There are 8 hidden switches. A switch that is on adds its own fixed numbers to the row, and there is some noise. The rows also spread widely along 11 directions, which tell nothing about the answers.
In the rows, zero is written as 128.
Known rows, each followed by its switches (1 for on, 0 for off):
[134 137 150 100 117  79  88 184 197 174 113  88 153 140 203 139  92  94
 136 110 131 182 137 212 128 116]
0 0 1 1 0 0 1 1
[ 91  98 124 173  91 121 117 161 154 130 156  94 166 114 142 136 126 106
 125  96 152 158 120 198 156 153]
0 1 1 1 0 0 1 1
[100  92 140 175  97 122 125 149 135 133 144  87 150  97 114 130 128 114
 147 108 133 135 141 164 135 142]
0 0 1 1 1 0 1 0
[123  78 121 164  96 109 115 139 143 131 159  91 122 120 151 121 112 119
 180  95 111 151 128 149 155 134]
1 0 1 1 0 0 0 0
[104 103 119 165 106 139 146 133 137 126 168 134 150 129 115 129 118  90
 110 130 171 167 123 123 139 142]
0 0 0 1 1 0 1 0
[ 86  91 163 193  83 138 117 182 159 101 121 102 165 112 125 140 102 106
 159 131 157 167 149 181 145 135]
1 0 1 1 1 1 1 1
[ 96 120 141 171  88 130 138 102 123 148 183 116 129 110 100 137 130 127
 148 111 132 133 153 133 100 168]
0 0 1 1 0 0 1 1
[114  87 121 206  85 126  93 200 147 137 133  94 126 109 163  80  84 131
 200  79 103 199 126 166 155 157]
0 0 1 1 0 0 1 1
[127 162 101 104 118  76 172 123 137 131 159 119  99 136 120 111 156 116
 154 118 148 153 116 147 130 170]
0 0 1 1 0 0 1 1
[119 125 157 154  99 147 112 146 149 151 153 129 150 140 124 149  83  82
 126 135 123 188 151 130  85 151]
1 0 0 1 0 0 1 1
[ 71 123 168 149  89  98 135  85 178 118 192 107 114 134  83 182 109 106
 140 123 129 111 181 152 120 106]
1 0 1 1 1 0 1 1
[ 79 123 137 160  99 126 131 154 145 114 154 148 116 128 118 118 134 124
 126 131 148 151 157 136 163 137]
0 0 0 0 0 0 1 0
[ 72 118 162 167  94 120 160 169 170  58 132 106 140 135  89 167  91 109
 129 135 109 153 155 183 136 124]
0 1 1 0 0 0 1 1
[ 89  89 122 135  91  95 135  87 182 107 211  94 135 139 122 213 125  74
 108  96 132 111 120 170 159 107]
1 1 1 0 0 0 1 1
[ 54  97 194 154  70 141 119  85 137 110 164 120 127 114  86 192 188 118
 151 138 137  55 214 150 119 144]
1 1 0 1 0 1 1 0
[ 89  84 159 190 105 139 132 169 156  76 131 117 125 117  99 132  68 110
 130 133 112 158 148 144 143 107]
0 0 0 0 0 1 0 1
[143 164 130 130 132 122 186 186 137 104 106 104 165 128  99 135  82  74
 113 151 136 212  94 166  67 183]
0 0 1 1 0 1 1 1
[150  98 129 109 119  92  97 192 155 140  92 114 100 121 167  97 173 105
 172 126 153 136 120 141 204 104]
1 1 0 0 0 0 1 0
[ 90  32 117 158  59 133 138 116 129  50 165  98 132 156 155 183 170  98
 174 101  88 111 152 157 174 160]
0 0 0 1 0 0 1 1
[120 111 133 164 111 130 123 141 166 148 175 127 107 128  77 142 101  58
 122 122 121 165 112  83 134 116]
1 1 1 1 0 0 1 0
[127  81 169 159 104 149  92 160 156 164 134 136 119 120 114 148 102  73
 129 144 111 153 154  64 125  84]
0 0 1 0 1 0 0 0
[123  92 131 139  86 142 122 114 124 152 174 121 144 125 132 182 152  79
 123 117 120 133 131 110 103 160]
0 0 1 0 0 0 1 1
[103 118 122 126  99 112 154 129 133  78 156  89 148 126 122 189 152  86
 123 117 121 127 126 193 115 179]
1 0 0 0 0 1 1 1
[109  98 127 151 101 114 106 144 174 119 175 113 129 149 161 154  75  95
 129 107 112 178 134 159 148 113]
1 0 0 0 0 0 0 1
[ 88 141 183 116  98 112  70 107 161 206 154 132 126 115 161 144 154 127
 142 128 160 105 209 150 106 125]
0 0 0 1 1 1 0 0

New rows. What belongs after each?
[101 152 109 163 113 108 133 173 160 108 165 127 106 134 113 105  83 110
 137 112 121 206 126 150 143 147]
1 0 0 0 1 0 0 1
[129 111 122 144 104 139 172 124 133 111 159 136 156 144 132 165  88  93
 129 145 150 182 112 115  88 152]
0 0 1 0 0 1 0 1
[113 124 130 160 117 112 157 135 105 119 139 112 106  79  76 103 159 139
 157 131 155 118 126 129 134 156]
1 0 1 0 0 1 0 0
[ 83 108 185 174  80 148  89 165 145 158 127 124 154 103 129 149 131 119
 136 134 143 139 186 147 121 128]
0 0 1 0 1 0 1 1
[126 105 123 143 113 115 140 144 136 121 140 109 107 124 108 116 136  98
 153 118 119 140 123 128 141 141]
0 1 0 1 0 0 1 0
[106 100 132 178 105 139 144 165 138 117 142 101 165 108 107 145 103  99
 108 120 142 162 108 156 129 142]
0 1 1 0 0 0 1 0
[124 109 137 135 120 108  98 148 171 161 155 104 144 123 156 147  81  89
 107 111 140 163 121 162 136 101]
1 0 0 0 0 0 1 0
[110 101 111 171  92 164 122 161 126 140 161 147 167 125 153 139 127  83
 106 125 173 192 105 123 131 176]
0 0 0 0 0 1 1 1
[124 121 110 160 114 111 109 163 143 153 153 102 108 110 123  96 124  99
 147  90 114 161 110 145 143 157]
0 1 0 1 0 0 1 0
[130 144 150 141 113 135 119 129 130 211 153 141 158 109 123 117 130 105
 115 143 201 166 136 111  89 147]
0 0 1 1 1 0 1 1
[ 84  99 136 175  85 147 122 179 134 109 141 129 147 111 108 144 179  97
 121 129 158 142 135 140 177 155]
1 1 1 0 0 0 1 0
[110 141 172 167 103 125  47 221 196 195 116 129 124 120 147  96  92  94
 152 118 139 205 154 145 148 114]
1 1 1 1 0 0 1 1
[ 84 150 151 190 101 139 147 173 146 114 140 123 146 107  82 133  76 112
 133 133 138 186 143 151  86 160]
0 0 1 0 1 1 1 1
[110  94 159 101  95 122 112 148 162 118 125 123 165 166 193 176 143  91
 119 147 141 148 173 176 142 125]
0 0 0 1 0 0 0 1
[ 73 109 119 183  93 130 116 164 140 106 169  99 141 114 118 131 138 101
 118  96 122 160 134 188 160 176]
1 0 0 1 0 0 1 0
[ 90 140 152 136 111 108 115 171 156 126 133  94 123 107 110 145 145  94
 122 115  99 135 159 177 118 160]
0 0 1 1 0 1 0 0
[123  77 114 154 104 106 111 109 149 134 181 109 108 119 154 134 109 110
 156  96 141 135 115 135 160 114]
1 0 0 0 0 1 0 1
[116 101 125 162  86 135 107 182 145 119 142 101 145 123 131 160 138  72
 140 108 106 172 124 148 134 162]
1 0 1 0 1 0 1 1
[156  88 124 104 119 102 102 183 146 154 103 106 129 122 190 122 164  95
 144 123 140 145 115 137 178 113]
0 0 1 0 0 0 0 0
[ 92 138 139 152 104 121 100 146 170 145 179 127  96 124  85 153 131  71
 120 111 105 144 147 116 131 131]
1 1 0 0 1 0 1 0
[ 76 120 142 184  93 124 128 185 167 109 136 109 166 120 144 124  86 117
 133 116 163 192 136 204 144 149]
0 0 1 1 0 1 1 1
[114 117 154 152 118 121  97 163 163 166 130  87 160 100 139 137  94  92
 115 108 141 149 131 190 106 134]
0 1 0 1 0 1 1 0
[ 86 138  94 191  90 121 140 185  97  99 143 101 133  79 123  86 178 159
 171  94 148 163 116 198 153 231]
1 0 1 0 0 1 0 1
[ 95 171 157 147 120 129 126 181 140 167 128 155 149 113 112  89 139 126
 105 161 204 187 154 145 135 153]
1 0 1 1 0 0 0 0
[ 98 169 164 120 117  96 107 168 179 158 138 148  81 131  96 113 145  94
 137 144 138 156 171 114 149 118]
1 0 1 1 0 0 1 0
[152  79 118 168 115 123 121 159 134 138 139  74 138 100 104 120 119  76
 148 105 123 155  87 134 134 137]
1 1 1 1 1 0 0 1
[ 96  91 150 160  93 126  87 117 140 174 171  86 170  88 158 174 131 110
 109  95 142 114 144 187 109 144]
0 0 1 0 0 1 0 1
[100 109 144 147  99 116 127 129 143 133 157 107 125 117 108 139 154 111
 134 118 130 123 150 150 136 143]
0 1 1 1 0 0 0 1
[114 151 122 100 132  95 198 113 156  78 159 118 115 151  76 168 121  70
 108 145 134 139 115 142 108 148]
0 1 0 1 0 1 1 0
[136  81 140 150  98 140 140 148  99 134 117 125 123 102 115 123 172 116
 164 140 137 121 137  94 135 146]
0 0 1 0 0 0 1 0
[109  91  89 162 108  98 119 114 158 134 205 116 109 131 162 117  91 119
 142  84 144 163 106 144 184 113]
1 0 0 0 0 0 0 0
[136 106 128 161 108 132 134 160 133 133 140 101 149 113 121 145  98  92
 138 120 119 173 109 137 108 148]
1 0 1 0 0 0 1 0
[119 154 134 119 124  96 141 140 148 155 148 129 119 126 133 125 116 124
 125 131 146 160 138 139 116 136]
0 0 1 0 0 0 0 0
[ 94 141 162 173 122 106 119 161 184 138 151 136 102 127  94  85  45 118
 131 134 161 190 150 138 151  85]
1 0 0 1 0 0 1 1
[106  86 122 156  94 133 124 156 156 112 156 105 141 115 109 180 155  54
 117 112 133 133 106 133 148 140]
0 1 1 0 1 1 1 1
[109 115 149 172 103 120 115 170 138 108 125  65 137  85 101 146 105 106
 155 100  90 138 139 196  97 160]
1 0 0 0 1 1 1 1
[101  95 191 152 106 142  52 202 162 164  92 113 140  90 139 129 152  94
 112 133 138 124 169 159 151 108]
0 1 0 0 0 1 0 1
[107  90 121 161 102 130 135 124 140 116 172 104 150 120 121 152 117  82
 122 114 150 145 115 153 134 149]
1 0 0 1 0 1 1 0
[161 132 129 113 127 104 131 123 121 184 131  94 152 119 171 107 107 138
 161 116 148 155 125 168  80 159]
0 1 0 1 0 0 0 0
[100 130 124 148 107 128 130 197 149  92 124 118 138 120 121 140 154  83
 124 126 140 163 119 171 155 169]
1 1 0 0 0 1 1 0
[ 79 120 127 124 100  92 143 102 161 108 181 136 128 152 165 148 127 145
 136 128 176 137 160 173 173 116]
1 0 0 0 0 0 0 0
[161  92 144 101 126 102 121 128 133 153 119  71 153 110 158 154 126 105
 126 117 125 113 120 179 104 119]
0 1 0 0 0 0 0 1
[129  92 152 153 111 120  90 175 132 149 104  70 143  79 151 128 123 114
 152 100 105 121 137 183 117 140]
0 0 0 0 0 1 1 0
[ 69 112 127 156  83 145 126 157 160  92 171 165 128 156 127 155 164  71
 119 141 161 170 150 122 179 157]
1 0 0 1 0 1 1 0
[103 100 147 182  91 166  87 146 126 173 161 131 141  95 102 135 156  74
 127 123 153 144 145  99 120 162]
1 0 0 1 1 1 1 0
[ 67 125 182 167 106 131  96 188 175 118 129 108 148 117  98 145 105  86
  88 133 121 157 177 188 139 124]
1 0 0 1 0 0 1 0
[ 95 104 156 169  88 146 129 113  88 153 143 114 159  94 125 117 159 160
 153 128 162 111 174 159 104 178]
0 0 0 1 0 0 1 0
[147  64 145 132 124 123 116 132 155 143 144 104 157 128 141 147  94  67
  95 137 159 151 112 133 146  84]
1 0 0 1 0 0 0 1
[ 81 133 126 166  78 117 108 172 155 131 155 110 144 132 178 141 107 136
 165  90 103 184 156 193 126 176]
0 0 1 0 0 0 1 0
[138 144 152 113  96 111 118 147 177 146 141 112 123 161 137 175 105  70
 175 128  97 177 150 131  84 142]
1 1 1 1 1 0 1 1
[139 114 141 158 120 136 161 174  97 112  94 117 129 103 101  92 114 136
 161 148 131 158 131 125 109 155]
0 0 0 0 0 0 1 0
[105  88 150 158  97 125 110 152 169 111 149 110 122 134 101 151 123  68
 136 124 126 144 142 133 158 107]
1 1 0 1 1 0 1 1
[ 95 105 138 221  92 187  98 140 122 185 195 159 149 106  92 108  92  93
 104 125 165 194 134  78 115 159]
1 0 0 1 0 0 1 0
[ 78 104 145 206  96 140 104 201 157 120 139 108 153 108 123 108  89 112
 125 115 133 195 142 178 162 141]
1 0 1 1 0 0 0 0
[ 96 123 178 190  98 131  87 175 186 171 139  97 174 116 146 138  21 114
 144 115 133 202 164 183  94 110]
1 0 1 1 1 0 1 0
[126 103 172 113 102 103 105 149 160 137 115 108  94 131 127 139 166 101
 175 131  97 109 173 128 139 114]
0 1 1 1 0 0 0 1
[ 88 139 136 135 116  85 120 103 191 138 201  96 125 134 113 164  86  84
 102 100 138 142 143 184 128 109]
1 0 0 1 1 0 1 1
[ 79 130 140 186 101 157 143 113 114 145 182 126 201 102 116 137 107 126
  87 134 211 169 138 182  90 188]
1 0 0 1 0 1 0 1
[118 133 103 154 110 139 146 167 128 120 154 133 162 122 131 132 126  83
 104 130 183 194  93 155 129 181]
1 0 0 0 0 1 1 1
[ 70  85 169 222  74 170  77 215 130 134 109 102 185  69 136 129 136 123
 136 116 151 156 159 192 147 166]
1 0 1 0 0 1 1 0
[131  91 139 156  95 134 117 154 141 138 136 108 149 110 133 158 124  81
 154 127 152 153 118 127 123 134]
1 0 1 0 1 1 1 1
[105  94 158 162 108 111  98 175 149 159 105  88 179  99 189  91  95 157
 145 113 181 155 154 225 155 118]
0 0 0 1 0 0 1 0
[ 85  94 136 170 104 150 152 140 142 110 166 153 142 126  73 134 157  79
  77 153 192 149 125 101 177 124]
0 1 1 1 0 0 0 1
[109 123 143 173  87 155 129 193 146 114 120 126 176 129 123 145 129  80
 149 143 167 197 127 152 117 178]
1 1 1 1 1 1 1 1
[ 83 136 167 139  99 127 101 174 164 136 129 159 118 141 131 109 147 115
 129 155 160 166 190 132 163 122]
0 0 0 1 1 0 0 1
[138  54 111 156 118 108 121 146 152 142 145 108 128 106 138 114 130  96
 135 113 174 133  89 110 201  75]
0 1 1 0 1 0 0 0
[ 89  95 136 168  95 116 101 161 159 148 141  95 151  99 151 126 145 113
 142  98 167 133 130 186 168 139]
0 1 1 1 0 1 1 0
[153 188 101 126 146 109 128 168 113 185 150 133  76 102  78  59 153  88
 118 117 116 187 104  94 101 193]
0 0 0 1 0 0 0 1
[116  94 147 182 114 150 136 150 119 119 134  98 163  96  98 127  89 101
 121 133 141 159 127 152 102 152]
1 0 0 1 0 1 0 0
[116  75 143 161  87 142  98 185 159 128 125 113 155 134 151 144 139  75
 139 125 133 168 138 137 159 129]
0 1 1 1 1 0 0 1
[ 78  52 103 196  77 133 141 123 143  84 193  96 177 121 135 177 119  99
 121  98 162 144 108 170 180 131]
1 0 1 0 1 0 1 0
[115 126 164 144 115 113 148 117 129 142 130 101 167 113 133 121  83 153
 148 141 176 143 157 188  94 132]
1 0 0 1 0 0 1 0
[112 116 168 153 105 117 112 157 153 146 129  87 152 107 117 142 103 102
 133 121 129 148 150 176 111 131]
1 0 1 1 0 0 1 1
[109 109 142 174 106 138 128 172 138 105 131 109 136 120 121 117  95 106
 141 124 115 176 138 155 117 158]
0 0 0 1 0 1 0 1
[ 96 105 154 179 102 137 136 171 159 102 120 125 144 122 109 114  97 110
 151 142 173 168 141 150 144 122]
0 1 0 1 1 1 1 1
